There are 3 ways to turn a row about zero (a turn may also mirror it). The second row of each pair is the first, turned, with some noise. The first 27 pairs use one turn. New pairs use 2 turns, one after the other, and a turn may come again.
In the rows, zero is written as 128.
Some pairs, each with its turns in order after it:
[120 114 186 159 120 117 144  94]
[ 91 127 109 137 163 117  98  75]  G

[107 136 131 130  74 106 126 111]
[101  79 148 118 140 128 127 113]  G

[136 173 117 160 146 113 155  96]
[122 114 103 160 127 168  94 161]  K

[ 93 106 111 115 146 125 181 123]
[114 142  85 107  97 158 160 133]  K

[124 109 116 132  96 156 143 112]
[ 91 122 141 121  92 131 123 107]  K

[ 63 118 141 112 144 165 140 159]
[104 137 102 125 103  95 187 145]  K

[103 129 196 119 135 155 143 153]
[124 153  95  86 183 130 127 117]  G

[133 208 131 110 185  91 132  92]
[159  68  84 121  67 123  86 153]  F

[160  84  83 161 110  81 131 119]
[159 105 176 179 101 122 111  99]  G

[157 122 106 128 153 109 153 133]
[146 153 150 139 103 146 104 129]  G

[ 98  95 123 117 106 119  99 157]
[130 159 162 116 143 107 160 146]  F

[ 95  94 150  97 124  94 130  81]
[113  87 117 154 164 128  69 146]  G

[135 130 138 119 116 116 140 125]
[134 135 116 114 114 127 134 112]  F

[137 112 141 141 125 129 103 102]
[113 124 123 159 137 112 133 117]  G

[ 99  81 127 155 115 146 165 124]
[ 63 141 132 136 140 128 162 116]  F

[152 168  81  76 132  56 104  95]
[205  77 121  80 146 172  91 150]  K

[186  57  74 102 103 125 124  60]
[ 88 127 153  33 165 176  98  93]  F

[145 159 132 148 117  98 114 151]
[127 109 124 137 177 124 105 138]  K

[179 159 179 139 128 147 131 119]
[128 125 172 189 147 141 129 133]  K

[131 120 114 153 159 141 116 159]
[127 130 144 157 136 155 132 159]  F

[145  98 146 116 100 139  75 107]
[153 113 153  95 179 113 139 109]  F

[133 130 161 128 140 113 126 135]
[148 118 117 136 121 131 157 121]  F

[192 136  87 174 109 108  78 139]
[163 153 102 112 196 172  89 163]  F

[179 181  92  87 172 163 121 114]
[161 129 183 121 115 158 118 204]  K

[104  88 108 119 129 179 183 135]
[178 110  79 112 116 174 113 111]  G

[141  93 130 130 116 136 166  89]
[115 139 133 133  96 166 128  91]  K

[133 124 154 141 173  86 171 168]
[151 183 152 101 133 118  73 113]  G

New pairs, each followed by its turns in order:
[117 117 126 163   9 111 151 125]
[138 112  57 196 177 159  70 113]  G G

[ 92  89  97 135 184 130 100 170]
[146 126 155  92 200 156  95 125]  G K

[133 140 101  95 139 160 106 121]
[163 129 140  92 116 143 139 110]  G G

[102 148  74 150 107 165 124 137]
[112 138 133 106 124  52 133 142]  F G

[120 175 108 150 153 141  66 202]
[ 99 171 153 157 211  95 103 147]  F K

[154 125 113 122 108 159 170 119]
[146  99 123 155  87 106 108 132]  F K

[151 112 138 145  62  90 123  86]
[177 125 123  94  95 164 128 175]  F K

[146  90 229 150 123  83 100 108]
[ 73 159 113 202  72 126  98  75]  K G

[143 167 155 153 123 138 140 149]
[109 141 131 133 122 135  73 132]  F K

[158 152 116 144 176 124 143 145]
[ 85 144 162 122 121  90 109 125]  F K

[191 159 146 114 161 141 133 171]
[102  92 135 175 141 146 151 191]  G K

[109 121 146 122 114 104 115 181]
[120 168 146 140 159 134  99 156]  G G

[132 115 133  79 100 104 115  83]
[113 183 110 139 127  81 137 123]  G K

[143 116 117 109 100 104 116 157]
[134  94 151 112  98 139 137 118]  K F

[143 157 116 164 154  57  84 161]
[165  95 147 126 121 184 111 198]  K F

[116 126 167 167 109  62 127 127]
[157 127 158 112  70 175 107 144]  F G

[107 120 123 157 157  98  57  85]
[128 154 180 124  86 177 165 154]  F F

[139 151  93 100 169 117 147 126]
[150 160 155 129 170  99 126 115]  F F

[162 134 128 170 143  96  47 128]
[200 144 137 146 170 112  77 135]  K K

[114 125 158 104 116 163 149  95]
[126 103 126 122 139 154 128  73]  K G

[171 205 130  76 143  91  85 150]
[165 151 114 197  66  87 176 126]  G F

[130 103 129  97 139  79 124 119]
[133 156 131 131 149  81 149 126]  G G

[109 132 173 170 110 163 118 134]
[153 121  96 110  88 172 120 143]  G K

[128 125 120 162 145 102 120  96]
[178 124 119 117 115 132 121 150]  F G

[ 98 173  93  46 147 112 105 138]
[206 175 124  94 149 116 153 106]  F F

[139  86 155 107  65 169 108 137]
[ 78  96 137 147 101 196 133 120]  G F

[146 158 128 112 127 142 186 114]
[111 107 155 134  82  96 148 144]  G K

[ 92 146 108 171 125 116 137 127]
[118 160 123 141 119 117 125 180]  F F

[158 141 145 165 142 159 111 115]
[102 100 146 140 155 167 134 145]  F F

[167 136 116  96  78 126 113  95]
[ 83 168 112 160 110 113 154 111]  G K

[ 97 102 109 156 152 111 144 135]
[123 105 140 115  83 130 138 161]  K G

[192  85 136  55  90 123  95 144]
[ 98 214 131 193 152 129 147 159]  G K

[155 120 112 128 141  84 115 145]
[154  99 150 125 117 151 107 135]  K F

[131 150 124 131 130  73 119  83]
[125 102 117 112 159  72 124 110]  G G

[160 145 112  88 124 109 191  35]
[111 135 189 170 201 128 110  60]  K F

[132  74 131  91 127 134 126 138]
[ 92 130 134 128 139 180 117 139]  K G

